The rows of a group lie close to one hidden flat surface of 13 dimensions, which may be shifted away from zero. Surfaces can cross.
Known rows, each followed by its group:
[-31 -15 -32  -8 -11 -13  18  33  43 -34  15  -3  -5  35  11 -34  18  17] -> Gova
[-15  54   3   9  -2 -27  21  41   2  19 -12 -34  27 -26 -32  47   1   4] -> Keb
[  2  15  23  23  37 -18  45 -33  24   7   9   1   4 -49 -31   3 -23 -31] -> lozev
[-51   8 -28  -1  19 -24 -52 -54   4 -11 -10   1   2  25  -5  40  14   8] -> puziz
[-15  11  41 -25   6 -37   2   6  23   5   3 -38  -5 -27 -36   7  18   8] -> sigu
[ -31  -27  -29    4   -5    9  -19  -11   40   -2   17 -101    2   15
   19   36    4  -11] -> Gova
[ 25   1  11  -7 -17 -42 -17  28 -37   2  25 -34 -24 -30  65 -19   9 -21] -> musa
[ -7  36 -17   8 -15 -60  24  -5  21  20  15 -26 -11 -48 -29 -10   8 -13] -> musa
[-41   7 -34  -6   8   1 -46   1   8  -4  23  -5  35 -43   1   1  -7  11] -> lig
[ 23 -47  10  11 -20  15 -45 -21 -42  29   7   6  -6  -2  -3  24  -4  -2] -> Gova
[ 20 -11 -10  17   6  46 -36 -24 -14 -11 -29  -1  53  25  -9  13 -25   5] -> lozev
[ 15 -16  26  19  -1  24 -31 -20  -2  35  26  55  -5   6  -8  19 -29  26] -> lig
[ -9   5 -30  45  33 -19  19 -30  49  19 -15 -10  60  -1 -53  23  15 -13] -> Keb
[ -6   6 -36 -10 -21   1  10  31 -20   0  29 -10 -26 -86  -1  13  -2  -7] -> lozev
[-14 -22 -11 -53  29  39  -5 -36  -6 -19  -4  30 -25  21   6 -23 -23 -32] -> musa
[ 27 -26 -14  15 -51 -10 -34 -37   1   3  25 -16 -52 -16   7   2   2  23] -> Keb
[ 14 -48  39  36  -7  39   9   6 -12 -12 -11 -14  23   7  -5  -5   6  15] -> puziz
[ 33   1  46  15 -33   1  30   4  35 -11  14 -51 -22  -9   8 -46 -20  18] -> lig
[-62  13 -29  13  30  36  23  11   3 -20  15  30   8 -30 -13  47 -28  -2] -> Gova
[  6 -12  11 -11  40   5   3  15 -16  -8 -13 -25  68 -54 -10 -32   1 -37] -> Gova
[ 32   0 -25   4 -15  10 -21  48  42  12  18  -7  44  36  13  -6 -16  21] -> Keb
[-30 -24  33  39  28 -14   2 -18 -44 -17 -21  16  23  10  40 -29  45  -7] -> Gova
[ 19  42  29 -46  13   5  -7  45   1 -31   1  17  18 -21  11 -30 -29  14] -> puziz
[-17  46  15 -10   4   2   0   8 -32 -27  10 -18 -22 -62  46   2 -20  -4] -> musa
[ 24  63  15  -3   4 -23  22  33   7   9 -31 -17  28  14 -26  34 -17  -3] -> puziz
[ 15 -16  25  13 -34  39  27  15 -23  22  19  29 -40   5  28 -31 -12   9] -> musa
[-68   8  19  36  -1   4  19 -51 -10  25  -8 -13  -6   1  -6 -14  12  -2] -> lozev
[-28  34  23  13  10 -17  -7 -32 -30 -20 -17 -20   8 -46   4  -3  -2  -5] -> lig
[ 30  20  32 -41  -5  23  -3  16   9 -32 -21 -12 -49 -10 -11  49  18  40] -> puziz
[ 11   7  13  -8 -16  -7   8  14  37   1 -12 -38  -6  18 -55  53  -3  23] -> lig
[-34  60 -40  30   7 -15  -5  -5 -16   5 -33   5  13   9  11  61  35  15] -> sigu
[ 21  -6  -2 -18   0   3  47  35  18  17  35  21 -26 -13  20 -41 -10 -23] -> puziz
[ -4 -17 -15 -31  16  37 -10   4  38 -26   0  -6  40  37 -14 -32 -44  -5] -> lig
[  0  42  -8 -19  38  31  -7  -2  15  -6   4  58  19   3  12  -3 -48  -2] -> lozev
[  7 -21 -26 -12  32 -20 -21  14  15  31   5 -11  32 -46 -16  28  66  -9] -> lig
[ 16 -27 -20 -21 -17   5   2   6  -3  20  36  -9 -36 -42  13 -24   3 -20] -> lozev
[ 26  -7  13 -17 -13  22 -72  13   1  -3 -24 -50  64  -2 -16  -3  14  38] -> sigu
[ 18 -11  11 -15  21  57   5  -4   8 -32  -2 -20 -22 -18  17  38 -15   0] -> lozev
[ 29  -2  17  53  -9  15 -22   5  -2 -36  -4 -21  32  17  61 -17  -4  30] -> musa
[ 17 -14 -37  37 -14  43   0 -27 -17  51   7  27  19 -53 -15 -14   0  -7] -> Keb
[ 27  39  22 -24  -1 -40  20  21  17   6  11  16 -25 -19  -4 -17  -4   1] -> Gova
[  0  34   6 -42  35 -13 -49 -40 -20 -12 -40  11   9  10  -4  22  14  -6] -> sigu
[-21   1  30  13  19   8  34  20  29  20  10  11   5  48  -8  21 -20   0] -> sigu
[  9 -16  -3 -36  40  -5 -47 -32  12  51   8 -11   0  -6   8  32  37 -24] -> sigu
[ 20 -57  18  28  17  -4 -21 -30  -7  33   9  -9  32  -1 -11   3   0 -27] -> musa
[ -9 -37  -8   5  12  41  -7 -26  -8 -25   4  12  28 -61 -38 -23 -24  -3] -> puziz
[-17  19  -6  17 -11  19  -9   2 -38   3  13  34  -3 -59   2  11 -15  16] -> lig
[-11   8 -10 -29   4   1   0  17  -5 -15  -7 -31 -29  18  48  13  29  -7] -> puziz
[-28  -3  37  17  20  35   6 -25 -50   1 -21 -20   7   8  16  30 -29 -27] -> sigu
[-38  -6 -12  23 -19  -7   8  -6 -37   7   1   3  -7 -32  -4 -12  15  -3] -> lozev
[ 41   0 -22 -16 -15  21 -12 -21  45  -8   8 -29  26 -41 -40 -44 -39   2] -> puziz
[  1  -3  11 -38  14  42 -13  -6  28 -43 -32  20  15  61 -39   8 -31  26] -> sigu
[-18  12  -1  -6 -55 -12  -2 -11  -8 -19  -6 -31 -29 -12 -50   4 -31  22] -> Keb
[  9  31  62  40   6 -33  13 -45   7  20 -22 -29  -5  10  11  -7  25   8] -> musa
[-14 -17  23 -26  15 -38  14 -20 -16 -19  -7 -48 -16 -18 -15 -13  -4 -48] -> lozev
[  2  47  27  -9 -34 -22   6  34  10 -43  -2 -37 -33 -40   7  -1  14  51] -> puziz
[ 29  23  16  24  -9  13 -31   6  37 -20  -3 -41  59  -9  16 -36 -13  39] -> lig
[-18   3 -10 -29  30 -24  23 -21  45 -10  -3   8  -2  10 -35 -19   6 -18] -> sigu
[ 19 -33   6 -25  38  11  13  14   6  28   2   0   7  42  24   0  14 -44] -> puziz
[ 16  23  -2  34 -26  26 -15 -18 -40 -16 -37 -15 -13 -20  38  13  44  35] -> puziz
[ -2   0  -5 -39  -2  10   1 -15  20  -8  -7  14  -6  39   9 -74  -2  -4] -> Keb
[ 17 -14 -45  26 -13   1 -38 -29 -11  -8 -33 -12  35 -25  -1 -19  66  23] -> Gova
[-60  39   3  35  33 -23  24 -36  21  22   1   3  10 -14  18 -18  32  -5] -> sigu
[ 20   9  38  -3 -29  30 -41 -27 -16  -9 -13 -48  -1  35  34 -19 -46  10] -> lig
[-12 -17 -26   7 -36 -33   4  25  -3   8   4   2  12  10 -38 -17   7   6] -> lozev
[-58  23 -32  -9  22   5  -8  -5  14  -8   5  10  25 -47   1 -24  25  12] -> sigu
[ 13  14   1 -25  18   4 -19  13  32 -12  36 -56   1 -66  22  19 -23  -7] -> musa
[ 34 -15   9  12 -30 -50  30  -8   4  -6  -3  23 -21  12 -59 -17 -21  -4] -> lozev
[-23   7   2  10   6  36  17 -35 -38  24 -38  24 -16 -23  -7   2  54   2] -> Keb
[ 42 -46  29 -24   5 -21   2 -16   9  -8 -11 -11   0   9 -14 -60  28 -15] -> Gova
[ 10  35  14  13 -17  52  -6  12  20   7  -3  -1 -17   3  46   2  27  56] -> musa
[-12 -14  30  25  -6   8   5 -36  -7  14 -18  42  -3  56 -36   7 -18  13] -> lozev
[-24  10 -55 -37 -13  -3   2 -29  -5  13   8  28 -35  24  12 -46 -14 -29] -> lig
[-16 -15  11  22  -3  41  -3   0  -3  15   3   0  23 -13 -25  21 -14  16] -> sigu
[ -1  46 -24  27 -20 -11  31 -33  13  -5  -5  36 -51 -16  14 -16  33  27] -> Keb
[-21 -17 -13 -15 -10 -45  -9  19   6  44  58   1 -31 -22  -9  27 -16 -24] -> Gova
[ 38  11  14 -28   6  16 -44  15  15  19   3  21  -1  48  18  34 -12  21] -> musa
[ -7 -16  10 -13 -36 -35 -11 -38  16  -9   1 -54 -44  -3 -46  10  -1   8] -> Keb
[  0 -33  26  23  -6 -20 -32 -24  40  29  30  39 -14  35 -37  37  -2  42] -> puziz
[-15 -39   8 -53  17  45   1  18  28 -39   0 -27 -18  39  29 -22  14   2] -> sigu
[ -3  -3  10 -14 -26  -6  -1  25 -25  15 -10  -1 -23  33  -7  27   8  10] -> musa
[ 48 -23  25  24 -22   0 -36  -2   0  41   0 -77  27  -7  -5  35   5   1] -> Gova
[-45  15  -9  -9  21  -7  27   6 -22 -22 -19  21  13  -4 -25  -3 -13 -20] -> lig
[ 27 -18  21  27 -12   1   8 -17   9  14  -1   8 -15  18  17 -24  34  18] -> lig
[-13  12  18 -13  33  73  -6 -56  46  45  -8 -11 -11 -22   5   3  45  22] -> musa
[ 44  12 -28 -19 -25 -14 -31 -18  11 -13 -33   7  12   0 -47 -13  14  27] -> Gova
[ 22   8  19 -54  -2  -8 -12   4   4 -24  -6 -27 -23  23  17 -20 -14  -9] -> Gova
[ -1  21  20  27 -12 -30  29  14  27   9   7  14 -18  12 -51  60 -17  26] -> Keb
[-24  14  -7 -16  35  25   0 -22  42   5  -6  -1   6  55  10  18 -10  -8] -> sigu
[ 14 -50 -23 -19 -28   5 -33   3 -34   4  -1 -48 -25   1  25  13  36 -13] -> musa
[ 41 -17 -13  14  -3 -18  -4 -14  21  -6  -7  23 -16  20  15 -12  49  19] -> lozev
[ 13 -17 -19 -20  17  21  -5 -14 -46  30  -1  22  18 -28   7 -31 -14 -55] -> lig
[ 19  10   1 -19  -8 -27  24  27  31   1  25  17 -15   2  12 -55  -6   0] -> Gova
[ 22  38   3  -8  17 -12  -9 -31 -18  31  -9 -28  26 -32  18 -31 -19 -46] -> Keb
[ 28  26  16   0  13  -3   8  21  50  -1  20  16  52  -5 -19 -50 -52   6] -> lig
[ 59 -32  -9  -6  12  42   9   3   0  21 -17 -11  -6  -8  35  -9  65 -11] -> puziz
[  1  -5  86 -47   9 -25   4  38  13   3  22 -22 -18  -4   6 -35   4   7] -> sigu
[ -2 -34  10  51 -20  62  43 -19 -26   4  -6   3 -28 -27 -12  25  -3   7] -> Keb
[ 40 -44  -6  35   0  28  14   3 -29  71  15   5  22   6  24  -6  -4 -49] -> puziz
[ 53  -3 -28 -51  13   3 -47 -13  42  17   3 -18  12  20  -2   4  -7 -14] -> lozev
[  8  40 -22  33  11   6   5   4   0   3  -9 -20  44 -62  26 -15  28   4] -> Gova
[ 19 -35  -8  15 -30  40 -22 -51  -5  21 -17 -29 -16  -8 -39  34   7  13] -> Keb
[-37 -24  75 -10  40  18   4   7 -43  -8   4 -21  -2 -23   8  42 -19 -25] -> musa
[-10  26  -1  -2 -11 -32   3 -67  -9  19 -19 -21 -29 -37 -34  -6  17 -14] -> Keb
[-20  11  28  -2   1  49  37 -10  22   3  18  -1 -35   1  23 -15 -33   0] -> lozev

New rows. What belongs after each?
[ -5 -47  35  18  50  40   4 -34 -15 -27 -20  37 -15  17   1  57  28   6] -> lozev
[-35   2  33 -30  34  22 -45   5  14  29  24  17  32 -35 -12   4   1  21] -> sigu
[ 18  17  22  32 -36  22  19  24  35 -13  11  31  -6  32   0 -22 -28  58] -> lig
[ 47   5  26  27   7  15  43  19 -23   5 -42   0  27 -32 -50  35  15  -2] -> lig
[  7   1 -13 -15   7  27  -2  19  37   9   3   5   3  54  19   8   2  12] -> sigu
[-15 -39 -19 -32  -2   1 -23  18  28  16  35  -3 -34   3  13  14  34   9] -> lig
[ -5  33 -66 -12 -11  14 -31  16   4   7 -18 -35  26  27  10  48  -5  -2] -> puziz
[ -1   6 -26   4  17  15  29 -59 -28  10 -42  68 -24   7 -47  19  13 -20] -> lig
[-19   2  22   8  -3  53  20  54 -11 -49  -7  24  19   6 -10  16 -38  36] -> lig
[  9 -37  25  21  -5  61  10   8  -7  10   1   6 -24  59  53  14  14  16] -> sigu
[ 27  28  30  28   3   7 -35 -29   5  -4 -38  -6  34  29  -3  19   6  37] -> lig
[-24 -42 -17 -32  10 -43  -2  -1  33  -9  16 -35  12  17 -33 -25   0 -31] -> Gova
[ -8  -4  -5  24  31  14   0  26 -23  29   7   1  20 -38  11  68  21 -12] -> Keb
[ 34   3 -11 -45  15  22 -18  32   3  18  18   4  22  21  44 -34 -33 -33] -> puziz
[ -4 -24 -14 -47 -22 -20 -23  53 -42 -29  -1  -8 -30  42  21  32   4  -5] -> musa
[ 12  -4 -45  -3 -52   1 -39  16 -25  12  18 -68   2 -54  23  -6  -4  -5] -> Gova
[  9 -23  10  43 -15  41  26   6   2 -20  34  -3   0 -48   5 -14 -49   5] -> musa
[  3  15  23   4 -14  12 -11  -9   6  -4 -15  23   3 -10 -66  32 -13  46] -> sigu
[-51   2  25  20  39 -39  -7   7  26  -8   2  10  46   4 -38  30  18  21] -> lig
[ 12  28  13  17  11 -10 -14  -9  36  38  -2 -40  32  -5 -30  50  -4   5] -> lozev
[ -6 -56  16  -1  30 -32   4  17  32 -38  13 -14   8  45   5  11  14  -8] -> musa
[ 20  10 -31  32   1  36 -25  -9  29  21  -5 -38  46 -17  -9  45  -2  14] -> Gova
[ 24  -2  44  -7  26 -13  24 -16  21  45  22  35 -28  38  26 -30  -9 -27] -> sigu
[-27 -32   8  18 -40  45  30   2 -21 -19   1  -6 -28  19  -9  -9 -36   7] -> lig
[ 27 -16  19  37  15  14 -11 -76 -15  32 -15  15  20   2 -22   4 -28 -25] -> Keb
[-23   9 -18  12 -22  17   4  26  11 -19  -5   3 -13  58  14  34  -4  34] -> puziz
[  9 -20  49  25   8 -18 -27  -4  18  52   0 -59  26  13  19  13  59  13] -> sigu
[ 18  22  -1 -28  26  15 -20  10 -11 -20 -15  37   4 -75  -8  14  42  30] -> puziz
[ 18  20   7  10  -7  45  -7  -5   4  12 -18 -12  28  47  -6  25 -58  -1] -> sigu
[ 41 -41  19   6  14  29   8 -41   8   1 -30 -38  -7 -31 -39  32  36  -7] -> lig
[  3   1  13  93  -3 -21 -15 -11 -23  36 -14  -9  75 -10   7  -1  25  11] -> Gova
[ 46  30  37   5  28 -12 -21  -2 -26  23 -15  43  30 -37  17 -16  26   6] -> puziz
[-18  15 -14 -15  17 -14 -14 -20  38 -23   2  29   2 -16 -44  10   0  26] -> puziz
[ 15   0 -32  49 -42  30 -36  29 -20  22 -12 -55  74  25  13  19 -26  12] -> puziz
[ 43  30 -11  -2 -16   9  18  23 -25   2 -11  43  12  29  -9  -7 -65 -17] -> sigu
[-25 -15  -3 -40  54  -4 -15  -2   5 -17   3 -26  30 -54 -14   4  12 -32] -> lig
[ 11 -15  18 -69 -12  14 -10   5 -15 -52 -13 -23 -25  23  -8 -24 -45 -16] -> Gova
[ -7 -36 -17   1  -8  23   4  18   6 -42 -16  43  11  34 -13 -26  22  35] -> Gova
[-19   3 -28 -10   1 -17 -15 -19  -9   5  19  42 -23 -29  -8   1  -4  -2] -> Keb
[-10 -47   5  24  14  34  13 -52 -53  -7 -22  16 -11  -9   4  -3   7 -34] -> sigu
[-29   2 -18  29 -11  54  -1   4  35  54  41   0 -23 -25  30  34  28  37] -> sigu
[-22  -1 -24 -43  30  17  -3  19 -13 -26 -20 -41  25  34  27  12 -15 -44] -> sigu
[ 18  -5   9  31  -3  29   3  -3  -2  80  38  52 -16 -13   8  28 -15  -1] -> sigu
[  1 -33 -21 -15 -13  16   8 -20  15  19  20 -54 -19  22  -3   9 -41 -46] -> puziz
[ 24  29  13 -35 -12 -14 -15 -19  -7  49  -9 -22 -33 -18  10  -7  37  -8] -> Keb
[-11  -4 -44 -15  21  50   0 -14  16 -42  -4  17  34  19   5 -41 -53 -18] -> Keb
[ 25  -7  41  21  -4 -35  12   9 -11   9 -18 -28  21  23  10 -29  22 -10] -> sigu
[ 46   4 -20  28  -4  14  21 -45  57  51   6  30 -18  57   2  -7  -4  -2] -> sigu
[ 21  -8  25  20   3 -78   2  -6 -10  41  12  15  14  17 -21  -9  -6 -33] -> musa
[  9  15  34 -13  21 -29  -1 -49  -3 -26 -16  -7 -10  26 -28  15 -55 -29] -> musa
[ 39 -12  10  34  -8 -26  10 -46  30 -58  15   8 -64   2  13  20 -13  20] -> musa
[-18  -1  16  32 -20   2  -1 -22 -55  20  -5  18  24 -31 -30 -21 -30  -9] -> Keb
[-29 -26  17 -16   4   4 -23   2  23 -28  27 -33 -18  -5  54 -30  29  23] -> lig
[-28 -37   0   3  -8  25  16 -36 -26 -14  -2  33 -33  17  14 -48   4  -8] -> lozev
[-61  17   7  22  -4   9  40 -13 -57 -25 -38  11  21  17 -54  12 -56 -27] -> lig
[-42 -37 -26 -48  45 -15   1  -4  21 -17  22  15 -30 -17 -21  35  23 -23] -> musa
[ 47  13 -33  17 -27 -10   6 -17  61  28  11 -16  13 -39 -62  -6  -7  16] -> puziz
[ 36 -18  -3  23  -5 -38  18  13  24 -16  -3  24 -27  12   3   9  64  30] -> lozev
[ 71 -17 -21  26 -49  46 -13 -29   8  15   7  13 -17  -3  26 -57  -3  22] -> Gova
[  6   3  -1  49 -14  30  19  -7 -42  -2  13  40 -12 -33  43 -26 -22   1] -> Keb
[  9 -24  41  43 -45 -12  27  31 -14  -2   0   5 -22 -25 -15 -10  47  51] -> sigu
[-63  29 -33   6  12  50  -4 -63  16   8  -6  -9  11  -9  24 -41  -3  -6] -> lozev
[ 17  51  -8   4  17   9 -25 -17 -15  -9 -20  -2  37   9  34  -2 -34 -12] -> Keb
[ 10 -16  -7  31 -10 -22 -24  46 -22  33  16  16  50 -15   9 -14  23  11] -> Gova
[ 12   6 -35 -11   9   8 -35  29 -33   3   8  36  38 -29  17  -3 -13  -9] -> lozev
[ 64  -9   6  21 -17  66  25 -29  -4   2 -40  16   8  17 -45   6 -33   4] -> lig
[ 38  24   7   8 -26  38 -29  22 -50  -4 -41 -32  12 -11  31  32  18  27] -> lig
[ -8 -40  -5  47 -43  33  31 -15 -37  24  12  37 -48 -18  -7   0  11  11] -> lig
[-30 -11  -3  30  17 -52  51   6  -2  -5 -17 -19  29  -4 -54  13  15 -32] -> sigu
[-14  20  18 -24  -4   5  48  57  37 -14  32 -52  -6 -27 -10  -1 -50 -11] -> lozev
[ 38 -51  16  10   5   1 -16   6  -4  35  -2  34  16  19 -29  18  25   8] -> sigu
[ -1  32   4  -4   5  -8  10 -22 -19 -22  -8  40 -30 -17  23 -28   2   0] -> Gova
[ 11 -18 -56  32 -23  29  16  12 -17  11  -8  15 -19  12  10  44  25   3] -> sigu
[ 31 -21  -1  -6   0  24 -16 -15  22  25 -11  11 -29  49 -14  61  23  21] -> sigu
[ 12 -30 -17   0 -20  21 -27  10 -16  14  38  34  -6 -17  20 -21 -27   2] -> Keb
[ 28 -57   8 -19  23  -7 -10   2  31  35  22 -15  38  22 -33 -17 -20 -38] -> lozev
[  1  37 -43  57 -22  27  33 -32  17  -1 -25  13 -14 -23 -21  28  27  37] -> Keb
[-30  49  39   8  17 -11  23 -12  21   2   0  12  11   9   5 -40 -22   4] -> sigu
[-43  21 -10  14   9  15 -13   2  -9 -46 -11  19  26  -3  32 -33   5  28] -> lig
[ 14 -20  20 -17  -3 -40   9  45  15  69  37  30 -17  15 -29  23  10  -7] -> musa
[ 22 -19 -23 -24 -20  -4  54   8 -23  47  -8  13 -53   5 -40  15  12 -45] -> lig
[  6   0 -10   6 -27  24 -15 -13  -3   2  -6 -38  -7  66  36   9 -33  -8] -> puziz
[-19  43 -52 -16 -21  -2  19  17 -21 -13 -25 -23  11 -28 -20  -5 -11 -16] -> lig
[-47  -1 -39  45  -9  -7  46  42  10 -20  27  25  33 -38 -26 -16 -22   7] -> Keb
[ 23 -18   0   7 -20 -37   3 -39  33  19 -17 -56 -10  38 -12 -24  44  -7] -> musa
[-27 -12  -5 -14  20  11  26 -47   2 -37 -13  14 -33 -23 -38   9  -2 -11] -> Gova
[ 10 -18  50   9   6 -32  19  24  45  20  21 -63   7   0 -14  14  10  -1] -> musa
[  3 -47  -6 -65  21 -20 -40  -3  -9  -8   4  29   4  30 -17 -25  -2 -26] -> Gova
[-10  -7 -30 -19  -1  58 -14 -20   1 -17  -1 -24  -6 -29  24 -16   0  -1] -> musa
